There are 5 ways to turn a row about zero (a turn may also mirror it). The second row of each pair is the first, turned, with some noise. The first 45 pairs use one turn. New pairs use 3 turns, one after the other, and a turn may come again.
Some pairs, each with its turns in order after it:
[  1  -3   5  -3   1   1   4 -19]
[  5   8 -10  -5 -12   6  -1  -7]  W

[  0   1  35 -11 -38  28   0  -5]
[ 40  29  23 -11 -13 -14   9   9]  W

[  7  11  -3 -10 -21 -31  -9   1]
[ 12  23  26  11  -3  -7 -14   8]  L

[-2 11 -5 -1 -2 23 36  1]
[-20   4 -23  10  -8  24  13  11]  L

[ -1   1   8 -20  14 -12 -21  -1]
[ -6  -7 -17  18  18   1  -8 -13]  M

[-15   0  38  -3  -7  -5   9  -4]
[ 24   2  -6  -6 -13  29 -13   5]  R

[ 0 -5 -7  0  7 -3 19 31]
[ -3  28   5   0 -13  19  -9  -5]  M

[-17  22   4 -21  -9   9   0  -5]
[  9  11 -15  16  -4  17 -19  -7]  L

[ 16  38  -7  28   5 -23   6   1]
[ 10  31  19  -9  -9 -18  19  27]  N

[ 15  -3   3  -2 -11 -17   1  -1]
[ 14 -12  -7  -7   6  -7 -10  -3]  W

[-34   6  22  -6  -2   6 -37  -1]
[ 23   5 -15  -9  20  -4 -29 -31]  L

[-20 -14  14 -10 -16 -28  -3 -12]
[-15  -7  25  11   0  28 -15   4]  N

[-14 -17  -9  -1  -6  18   5   3]
[-12  20   4 -11   7  -3  12   2]  W

[ -1  -2  -4  32  38  11 -38  -1]
[-31 -15 -22  24 -21  -2  26  27]  W

[ 23 -17   0  -9  -7 -21   7  -1]
[ 15 -14 -15 -17  13  -6  -5 -13]  W

[-38  37 -30   6  11   0 -31 -16]
[-56  28  10 -21  -4   3 -22  -5]  R

[ 12   1   3   6   7  21  -3 -23]
[  1  11 -11   2 -14 -19   1  20]  R

[  2   7 -10  -4   9   4   5   4]
[ 8  3 -7  0  4 -1 12 -2]  N

[  4  15   2 -25   9 -38   9 -27]
[ 35  12  22   3 -31  16  -4   9]  L

[ -8   0   0  11  -4  -3 -12  -2]
[ -8   9   7   2   7  -7 -11   1]  N

[-32   7 -22  -3  -6   9  -1  10]
[ -2   5 -30   0   8  -4 -22  18]  L

[ 20  -6  16  -2 -10 -38   2  -2]
[ 9 17 43 -7 -1  1  7  1]  L

[ 5 20 -3  1  6 -5 11 -4]
[  8 -10  11  -5  -7   3 -12 -11]  M

[  6   1  -4  -7   9 -12  13   9]
[  0   5   4   2  -4  16 -15  -5]  M

[  3  -6 -10   1  -3 -13 -11   3]
[-10 -15   6  -4   2  -2   2  -6]  R

[ -6   1  27 -14  -2  13  -4  -7]
[ 15   7  15  -8 -22   3  12   2]  W

[-14   4 -33   4   9  -4   0   3]
[ -5  -7  -1  19 -30   6   8  -4]  M

[ -1 -10 -15  -6  -4   3 -12   0]
[ -7  10 -13   5   7   8  -6 -10]  N

[ -5  31  14   5  -5   2   6 -32]
[ 16  16  -2  19 -29  10 -21  -3]  W

[  1  26   0   9 -22 -31   7   4]
[-11 -15 -15  11  -7  14 -17 -30]  R

[ 12  11  10  -6  16   4   1 -12]
[ 13  -4  -7  10 -11  17   6  -3]  W

[-6 35 -3 -5 -5  9 24  2]
[  0  -4  32 -12 -12  -4  -6 -24]  M

[-12   4   5  -2  13  16 -13  -2]
[ 16  -3  -1   7  16 -10 -10 -12]  N

[ 24 -11   5  -3  -8  10  10  10]
[ -3  -9 -18 -16 -19   0   1  -1]  N

[-34  -5  -6 -22   5  -8 -27  10]
[-20   2  22 -27  13  27   6   3]  R

[-25   2  16  -7   4  24  -3 -37]
[ 29  -3 -33   7   3  17  11 -22]  L

[  4  -5  13  -3   1  15 -11  -2]
[  2   6   2   1 -11   3  13  15]  R

[ 10   4  21   5 -12   4  -4  15]
[  5  19   0 -11  11 -15  -8  -2]  M

[ -4  -3  27  11 -37  10  16 -10]
[ 31   6 -18  -6 -31   9   2 -15]  R

[  6  -3   3 -15  10   1  14   5]
[-6  2  2 -6  6 20 -7 -7]  M

[  6 -14  -7   5  17   4  -2  -7]
[  0   4  -9  16  -9  -9   4 -13]  N

[-12 -38  -2  34   3  -7  -1  -3]
[  6  -6  -5 -32  25 -21  25  10]  L

[ 11   0  12   9 -15  -7 -20   8]
[  4  11 -11   2   8 -24 -10  10]  M

[ 17   0  25   2  17   3 -11  12]
[ 21   0   5 -11 -21 -10 -12 -15]  N

[ 38   0  -2  -2 -22  -7  -1   1]
[ -1 -24 -22  17  -7  -9  19  -7]  R

New pairs, each followed by its turns in order:
[ 16   9   6  38 -17   6  -8  -9]
[  6  23   0 -18 -10 -33   4 -15]  N M L

[ -3  12   9   9 -21  33  -2   1]
[-19   9  -4   6   6 -33 -16   9]  W R N

[ -4   1  -5  -9  17   4  -7 -14]
[-21   0   7   8   8  -7   5   0]  M N N

[  0  -6 -37  -4 -27  18  13   0]
[  9   3 -14  30 -14  -1  26 -23]  R L R

[-2 16  9 -3 -3 21 -7 -3]
[ 14  11 -20  -4  -3   6  -3  -3]  W L L

[-11   0 -16  -2  25   3   2 -12]
[ -3   9   1  22 -16   5  14  12]  M N M

[ -3  -1 -36   3   1   3  -3  22]
[ 15  24 -10 -12 -18 -14  17  -5]  N M W

[ 8 -8  6 -8 -6  2  2 13]
[ -2   3  -8   2   2 -15 -13   2]  R W R

[  6 -15   7  12  38  -6  -5  14]
[  4   3 -16 -24   9  20  -6  27]  R L R

[ 15  11  21   5  -8  -6  -6 -38]
[  9 -27 -13 -12 -21 -19 -19  13]  L W M

[  6  19   4  38  -5 -25  -7   1]
[ -6  -6   6  -7 -31   1 -37  -8]  N W N

[  6  -3  -8  -1 -18 -35  14   5]
[  1   3 -15   6 -31  15  15  14]  W M M

[  2   1  14  -6   1   5 -13   2]
[ 11   3 -15  -3   4  -3   0 -11]  L L W

[  3   2 -13  25  -2  -3   0  -8]
[  1 -23 -12  -4   3  11   5  -6]  M W W

[  3   1   6   9   2 -15   6  23]
[-1 26 -1  5  3 -1 13  6]  L R R

[ -9   0 -14   3  10  16  -1   1]
[ 4 12  2  6 -3 12 14 -7]  W M L

[-3  3 -9 -1 -9 -5 -1 17]
[ -8  -6   6 -12  -8   8  -4   6]  R L M

[  3   6 -38  -7  21  -2   8 -12]
[ 26   0  30 -12  13   7   7  12]  W R N

[ -6  -3   4  15 -38  12  10   4]
[-14   1 -11 -18   3   5  25 -26]  L L R

[  9   8 -38  -5 -12 -12 -14  -5]
[-15  10  -9 -19  -7 -23 -13 -27]  W M R

[22  7 15  8 -9  2 -9  3]
[ 4 -2  0 -8  9  3 -4 29]  L R W

[19  7 -6 -1 36 -3  1  9]
[  3 -12  11 -26   4  -9 -23 -18]  W N R

[-25 -13   5 -25  -6   5   0   3]
[  9   0 -21   9   6 -24 -17   5]  W L N

[ -1 -15  -7   0  -7 -20  -2   7]
[  3  -2   7 -13 -20 -11   3  -4]  R N R

[ -7  15   1  -1   2 -27 -27   2]
[ 15  -6 -27  13  10  21   0 -12]  W L M

[ 15  -4  18 -12 -13  16 -15  10]
[-12   8  -7   6 -19 -26  13  -5]  W R N

[-21   3   0   0  -3 -25  18 -22]
[ 32   6   2  12   6  -2 -22  -9]  L M L

[-6 38  5 20  7 22 -1 -1]
[-25  -9 -21 -29 -13  -2 -15   0]  L N L

[  2 -20  -2 -11   3   8  -7 -38]
[  9   3   9 -19   3 -11 -26 -25]  R L N

[ 10  -1 -13   3  19 -26  14  -5]
[ 14   0   0  16  10 -10  -2 -29]  L M M

[ -7 -18  10   0 -30  -2   0   1]
[ 20 -27  -2 -14   3   8   2   4]  N R N

[ -6 -15  -1  38  -1  -2  31  11]
[  5 -18  11 -18 -29  28 -18  14]  M M W

[  8 -19 -11   2   2  -2 -23   0]
[-1 22  7 20 -1  7 -8 12]  R M R

[ 13  19   3  -7 -25  -2  38  -1]
[  0   9   1 -37  23 -26   2   7]  R M W

[ -1 -15  -3  -3 -38  -1   7   4]
[ -6   4 -15 -32   4  13  15  -9]  L L R

[-17   2  -5  21 -23 -38  32  15]
[ -9  19 -23 -30 -13  14 -37  17]  M L R

[ -1  31  11 -10   1 -36  11  -4]
[-11   3  31   6 -27  18   0  24]  R M M

[ 29 -16  38  19   1  37   7  -4]
[ -8  -5   9  -1 -10 -31  41 -37]  N N M

[ -2 -24  24   2   2  -6  -9   1]
[  0   6  -5 -28 -14 -10  -3 -11]  M R L

[-12   0 -13  -5  -1   6   0 -11]
[ 4 11 -8  5 -9  5 -7  9]  L N L

[-10  -8  36  -5   6   2 -11   3]
[-11   3 -13 -18  -6  27  15   3]  N W N

[ 20  -4   2  -7 -24  -8  16 -13]
[-10 -15   0 -13  20  -4 -22 -10]  L M M

[ 15   6 -10  -6  -8  -3   3 -38]
[-11  -2 -13 -13  28  20 -15   0]  N N R

[ 12  38 -38  38  -6  20   9   2]
[ 14 -41   7  16 -22  13 -38 -24]  W N W

[-17 -21  -1  38  -5 -18  -6 -32]
[-17   7 -30  34  13 -23   8 -17]  W W M

[ -4 -17   1  -1  20  -7   7   0]
[11 -6  2  4 23 -5  4 -7]  L M N

[  5   1 -12  16 -14   4  -2  -2]
[  6 -12  -9   6   5   5  18   1]  M R L

[ -4   9 -14   2  -4   2 -28  11]
[-15   9 -21   7  -4   3  18  13]  R R R

[-15  13  -2  -1  15   0   1  -3]
[ -4 -16   6  15  -3  -3  -1  -7]  N M L

[ 0 -1 -2 -3 -5  6  4 -3]
[-2  4  0 -2  7 -6  3  1]  W R N

[-1 14 21  4  5 -8  7 -3]
[ -4   9  -1   7 -16 -19  -6  -7]  L L R

[ -3   3  26 -15 -10  -7   2   0]
[ -4  24   0  -9   5 -19   2  -6]  M W W

[12 10 38 12  6 38  6  1]
[ -5   7  -3 -51 -22   1  -2  15]  M N M

[-18   4  -7   4  -1   0  13  -7]
[ 16  -9  -7 -10  -5   3 -11   0]  N N R

[-24  -4 -28  -3  19  27   3   5]
[ 16  22 -10  -8 -15 -27  20  12]  R W W

[ -6  23 -15   0 -17  -5  -2  21]
[  6  -8  -8  30  10  -8 -15   9]  N M N

